There are 4 ways to turn a row about zero (a turn may also mirror it). The second row of each pair is the first, turned, with some noise. The first 36 pairs use one turn. New pairs use 3 turns, one after the other, and a turn may come again.
Known pairs, each followed by its turns in order:
|   0 | -19 | -15 | -44 |   8 |   8 |  -9 | -11 |
|   1 |  25 |   1 | -26 | -28 |  -7 |  27 | -11 |
sapas

| -39 |  -4 | -35 | -37 |  28 |  -9 | -28 |  -7 |
|  -6 |   7 |   2 |  20 | -66 |  27 |   8 |   8 |
Muzum

|  25 |   0 |   5 | -25 |   8 |   4 |  25 | -22 |
|   8 |  11 |   7 |   5 |  24 |  35 | -22 | -12 |
Muzum

|   4 |  -9 | -10 |  14 |   6 |  -7 | -12 |   4 |
| 22 | -2 |  5 |  5 | -2 | -2 |  8 | -4 |
nirab

| -49 | -16 | -37 |   0 |   0 |  26 |  -3 |  15 |
|  13 |  32 | -11 | -20 | -18 | -52 |   8 |   2 |
nirab

| -4 |  5 | -6 |  4 | -6 | 14 | -4 | -2 |
| -13 |  -7 |  -2 | -12 |   2 |   2 |   1 |  -4 |
Muzum

| -14 | -31 |  11 | -20 | -21 |  29 |  -8 |   0 |
| -32 |  21 |   3 | -20 |  18 |  -8 |  31 | -15 |
sapas

|  0 |  2 |  5 | -3 |  4 | 20 | 47 | 23 |
|   3 | -26 | -32 |   7 | -25 | -13 |  14 |  21 |
rikuf

| -53 | -12 |  41 | -12 | -14 |  33 | -21 | -54 |
| -53 |  58 | -13 |   4 | -28 |  12 |  17 | -43 |
nirab

|  28 |   8 |  21 | -16 |  18 | -25 |  -6 |  -2 |
|  42 |  20 |  14 |  -2 |   7 |   7 | -10 |  19 |
Muzum

|   1 | -24 |   4 |   1 |   1 |  -1 |  -4 |  -1 |
|  -2 |   5 | -14 |  12 |   5 |   2 |  13 |   9 |
Muzum

|   1 |   2 | -49 |   2 | -10 | -24 |  -9 |  -6 |
| -19 | -28 |  12 | -10 |  11 |  12 |  -4 | -34 |
rikuf

| 18 | 37 | 14 | -2 |  7 | 45 |  8 | 54 |
|  4 | 23 | 39 | 55 | 18 |  4 | 20 | 31 |
sapas

|   2 |   4 | -29 | -21 |  -9 | -17 |   4 |   2 |
|  11 |  -4 | -12 | -16 |  31 | -10 |  -9 |  -2 |
nirab

|   6 |  -5 |   7 |   1 | -17 | -54 |  -4 |  -3 |
|  12 | -35 |  -1 | -10 |  17 |  14 |  -5 | -37 |
nirab

|  -3 |   7 |  -5 |  24 | -41 |  -5 |  -7 |   2 |
| -26 |   5 | -16 |   4 |  12 |  37 |  -2 |  -1 |
rikuf

|  -3 |   0 | -25 |  52 |   4 |  -2 |   4 |  -5 |
| -17 | -46 | -19 |  14 |  -8 |  -3 | -12 |  18 |
sapas

|  -1 | -36 |  15 |  21 |  -6 |   5 |   1 | -13 |
|  -1 |   5 |  31 |  -8 | -15 |   9 |  21 | -16 |
nirab

|   5 |  -2 |   2 | -31 |  -3 | -35 |  -2 |  19 |
|   4 | -13 |  22 |  -4 |  28 |   3 |  33 |   9 |
rikuf

|   2 |   9 | -54 |   6 |   1 |  48 |   2 |  54 |
| -61 | -13 |  50 |  10 |  -4 | -18 |  36 | -21 |
Muzum

|   3 | -53 |  33 | -54 |  10 | -32 |  54 | -54 |
| -57 |   4 |  64 |  -9 |  49 |   3 | -26 | -53 |
nirab

| -21 |  -4 |  12 | -14 |  -7 | -52 |   2 |  26 |
| 17 |  1 | 12 | -6 | 25 | 32 | 53 |  2 |
rikuf

|  48 | -31 |  37 | -10 |  15 |  -6 | -39 |  -5 |
| -12 |  32 |  55 |  29 |   2 | -18 |  -1 |  25 |
rikuf

|  15 |   5 |  -7 | -12 |   7 |  -4 |  -5 |  22 |
|   2 |  17 |   9 |   8 | -17 |  10 |  -3 |  20 |
sapas

|  -8 | -28 |  26 |  11 |   8 |   1 |   6 |  -8 |
| -14 |   5 | -25 |   6 |  17 |   5 |   2 | -27 |
sapas

|  -4 | -19 |   4 |  -1 |   6 |  -3 |  33 |   0 |
| -19 | -11 |  28 |   1 |   6 | -20 |   4 |  -3 |
nirab

|  -9 |  23 |  -8 | -38 |  10 |  -6 |  -1 |  -6 |
|  -8 |   8 | -22 |   7 |  23 |  -9 | -32 |  -1 |
nirab

|   1 |  22 |   8 | -11 |  -2 |  12 |  19 |   5 |
|  -2 |  -9 |  18 |   3 |   5 |  -5 | -25 |  -8 |
Muzum

|  10 |   3 |  -6 |  25 |  45 |  41 | -16 | -20 |
|   9 |  13 |  13 |  -5 | -40 | -24 | -45 |  -7 |
rikuf

|  15 | -14 |  21 |  -5 |   5 | -15 |  21 | -27 |
|  13 |  11 | -19 |  -2 |   1 | -17 | -23 | -27 |
sapas

| -11 | -39 | -20 |  12 |   6 |  14 | -47 |   1 |
| -27 |   7 | -20 |   4 | -19 |   2 |  45 |  31 |
Muzum

|   7 |  18 |  -7 |  -2 |   4 |   4 |  -8 | -25 |
|   0 |   0 |   6 | -21 |  -4 |  20 |  -7 |   0 |
Muzum

|  -2 |  21 |  29 |  -3 | -42 | -54 |   5 |   1 |
| -30 |  22 |  -6 | -21 |  37 |  33 |  47 |  12 |
rikuf

|   6 | -11 |  22 |   3 |  -4 | -18 |   2 |  -3 |
|   0 |   8 |  -7 |   4 |   6 |   6 | -26 | -16 |
sapas

|   4 |   7 | -14 |   4 |  19 |  27 | -33 |   7 |
|  15 |  -8 |  22 |  -9 | -12 |   4 | -38 |   7 |
rikuf

|   3 | -29 |   5 | -43 |   5 |  -7 | -16 |   4 |
|  -3 |  43 |   4 | -21 | -16 |   7 |   8 | -12 |
sapas

New pairs. What belongs after each?
|  4 | -2 | 26 |  6 | -1 | -6 | 11 | 54 |
|   9 |  -3 |  10 |  41 |   0 | -22 |  10 | -37 |
rikuf Muzum nirab

| -43 | -17 | -25 |  -8 |  -4 |   4 |   2 | -54 |
|  -4 | -48 | -48 |  25 | -20 |   9 |   3 |   6 |
nirab nirab sapas

| -28 |  -1 |   9 | -32 |  38 |  -2 | -49 |   2 |
| -37 |  45 | -11 |  42 |   1 | -13 | -19 |  -5 |
Muzum nirab Muzum

| -20 |  -3 |  33 |   0 | -16 | -11 |  14 | -17 |
|  -8 |  -6 |  13 | -18 |  15 | -34 | -20 |   2 |
sapas sapas sapas

| -12 |  -1 |  -6 |  46 |  21 |  33 |  54 |   4 |
|  10 |  17 | -73 |  35 |   3 |  10 |   5 |   4 |
nirab nirab Muzum

| -3 |  7 | -1 | -8 | -3 | 15 | 24 | 30 |
| -11 |  20 |   1 |   0 | -20 | -18 |  -9 |  22 |
Muzum Muzum sapas

|   9 |   5 |  -9 |  43 |   7 | -10 |  16 |   0 |
|  23 |  21 |  -4 |  17 |   9 | -22 |   0 |   3 |
rikuf rikuf nirab

| -29 |   7 |  -2 |   4 |  27 |  -1 |  -4 |  -3 |
|  -3 |  12 |   2 |  14 |   5 |  18 |   3 | -31 |
sapas rikuf rikuf

|  38 | -27 |  13 | -11 | -19 |  10 |   5 | -10 |
|  20 | -20 |  13 |  26 | -21 |   6 | -26 | -17 |
rikuf sapas rikuf

|  15 |   1 |   0 |  -3 |   3 | -13 |   1 |  35 |
|  2 |  7 |  4 |  1 | 15 | 11 | 32 |  8 |
sapas Muzum rikuf

| -54 | -23 |   0 |  12 |  -9 |   4 |  -4 | -54 |
| 23 | 53 |  6 |  3 | 27 | 32 | 33 | -2 |
nirab sapas Muzum

|   3 |   8 | -27 | -15 | -54 |  17 |  11 |   2 |
| -19 |  -1 | -15 |   8 | -34 |  28 |  47 |   0 |
nirab Muzum nirab

|  20 |  11 |  15 |  20 | -30 |  31 |  -3 |  10 |
|   5 | -10 | -19 | -24 |   0 | -16 | -31 | -23 |
nirab nirab nirab

|   3 |  36 | -11 |   2 |  10 |  -6 |   5 |  -1 |
| 33 | 13 | 14 | -5 |  6 | -9 |  5 |  6 |
rikuf sapas sapas

|   0 |   4 |  19 |  -2 | -10 |  -5 |  11 | -41 |
|  12 | -11 | -17 |  12 |   6 |  19 | -13 |  29 |
Muzum nirab nirab

|   6 |  28 |  -2 |   2 |   1 | -34 |  -4 |   4 |
| -16 | -15 |  -6 | -25 |  -6 | -28 |  19 |   3 |
rikuf sapas rikuf

|  54 |   5 |  -1 |   4 |  -9 |  -2 | -12 | -25 |
| -13 | -35 |   8 |  20 |  -6 | -11 |  44 |  -2 |
nirab sapas nirab

|   3 | -21 | -17 |  43 |  26 |   4 |  16 |  -7 |
| -10 | -24 | -36 |  30 |  17 |  -2 |   7 |  21 |
nirab nirab Muzum

| -16 |   8 |  -1 |  19 |   4 | -23 |  19 |  18 |
|  12 | -27 | -13 | -18 |   9 |  13 |  -6 | -21 |
nirab rikuf Muzum

|  25 |   3 |  -3 |   5 | -15 | -32 |  -9 |  26 |
|  -9 |  21 |  15 | -13 |  10 | -11 |  23 | -31 |
rikuf rikuf Muzum

|  -9 | -10 | -14 | -25 |  -6 |  41 |  -6 |   1 |
|  14 | -14 |   0 | -35 |  11 | -11 | -23 |  16 |
Muzum nirab sapas

|   1 |   2 |   3 |  15 |  -6 | -17 |   6 | -29 |
|   7 |   8 | -23 | -14 |  -3 |   2 | -17 |  20 |
Muzum Muzum rikuf

|  10 |  -3 | -25 | -36 |  10 | -46 | -10 |   3 |
|  17 | -12 |  11 |  -7 | -43 | -26 | -32 |  20 |
sapas Muzum Muzum

|   9 |  -7 | -22 |   1 |  19 |  11 |   1 |  -9 |
|  -3 |   4 |   2 |  26 | -17 |  18 |  -6 |  -7 |
nirab nirab rikuf

| -10 | -32 |   0 | -28 | -44 |   0 |   0 |   7 |
|   5 |  18 |  19 |  -5 |  20 |  15 | -42 |  -5 |
nirab sapas Muzum

|  12 | -26 |  -1 |  28 |  30 |  -9 |   3 | -54 |
| -30 |  28 |  10 |  37 | -35 | -12 |  21 |   2 |
Muzum Muzum nirab

|  43 | -15 | -16 | -13 |  36 |  43 |  -9 |  21 |
|  10 |  11 |  27 | -15 |   4 |  19 |  59 |  29 |
nirab Muzum rikuf

|  25 |  32 |  25 |  -3 | -28 |  -2 | -17 | -39 |
| -32 |  21 |  -7 |  37 |  21 |  42 |   8 |  15 |
rikuf Muzum rikuf

|  43 |   2 |  -1 | -38 |  11 |   2 |  30 |  30 |
| -30 | -31 | -12 |  21 | -18 | -22 | -13 | -39 |
Muzum sapas sapas

| -10 | -54 |  -1 |   1 |  -8 |  22 |   8 |   1 |
| -14 | -16 |  10 |   8 |  18 | -51 |  -6 | -19 |
sapas rikuf rikuf

|   2 | -10 |  54 |  -6 | -28 |   0 |  14 |  12 |
|   8 |  -7 |  38 | -30 |  -1 |  11 |  46 |  -1 |
nirab rikuf Muzum

|  30 | -33 |  13 |   1 |  -5 |   8 |  49 |   4 |
| -25 |  12 |   2 |  -5 |  19 | -30 |  12 | -51 |
rikuf Muzum rikuf

| -24 | -14 | -31 |   8 |   0 |  -6 |  20 |   0 |
|  20 | -13 |   7 |   0 |  16 |  16 | -36 | -20 |
sapas nirab nirab

| -37 |  24 |   2 |  17 |  23 |  -4 | -46 | -31 |
|  15 | -27 |  25 |  15 |  -7 | -14 | -63 |  24 |
sapas nirab Muzum

|  15 |  24 |  14 | -19 |   2 |   9 | -14 |  21 |
| -27 | -29 |   5 |  -4 |  15 |  -2 |   4 |  15 |
nirab nirab rikuf

|  34 |  54 |  52 | -14 |   8 |  19 | -14 | -17 |
| -31 |  -1 |  17 |  34 |   6 |  24 | -67 |  -3 |
nirab rikuf rikuf

|  11 |  -5 |  -9 |  -5 |  -4 |   7 |  -9 | -15 |
|  11 |  -7 |   6 |  10 |  16 |   2 |  -4 | -13 |
Muzum sapas Muzum

| -29 |  15 |  16 |  54 |  -5 | -24 |   2 | -13 |
|  19 |  46 |  -4 |   1 | -22 | -14 |  28 | -26 |
Muzum rikuf rikuf

|  -6 | -20 |   1 |  -7 | -11 |   7 |   3 | -22 |
|   9 | -10 |   1 |  -9 |  22 |   3 |  17 | -17 |
rikuf nirab Muzum

|  34 | -23 | -54 |   3 |   1 |  -9 |  -1 | -10 |
|  37 |  -9 |  -5 |  14 | -38 | -34 | -28 |  -2 |
sapas rikuf rikuf

|  -7 | -33 |   4 | -54 |   8 |  -9 |   3 | -19 |
|   8 | -11 | -23 |  15 | -36 |  27 |  37 |  18 |
sapas nirab sapas

|   7 |  -7 |  -2 |  -9 | -24 |  16 |  -5 |  13 |
|  -1 | -16 |   1 |  14 | -10 | -13 | -17 |   7 |
Muzum sapas rikuf

|   8 |   2 | -22 |  30 |   2 |  16 |  -4 | -10 |
|  26 |   4 |  -4 |  -8 | -14 | -19 |  -7 |  16 |
Muzum sapas sapas

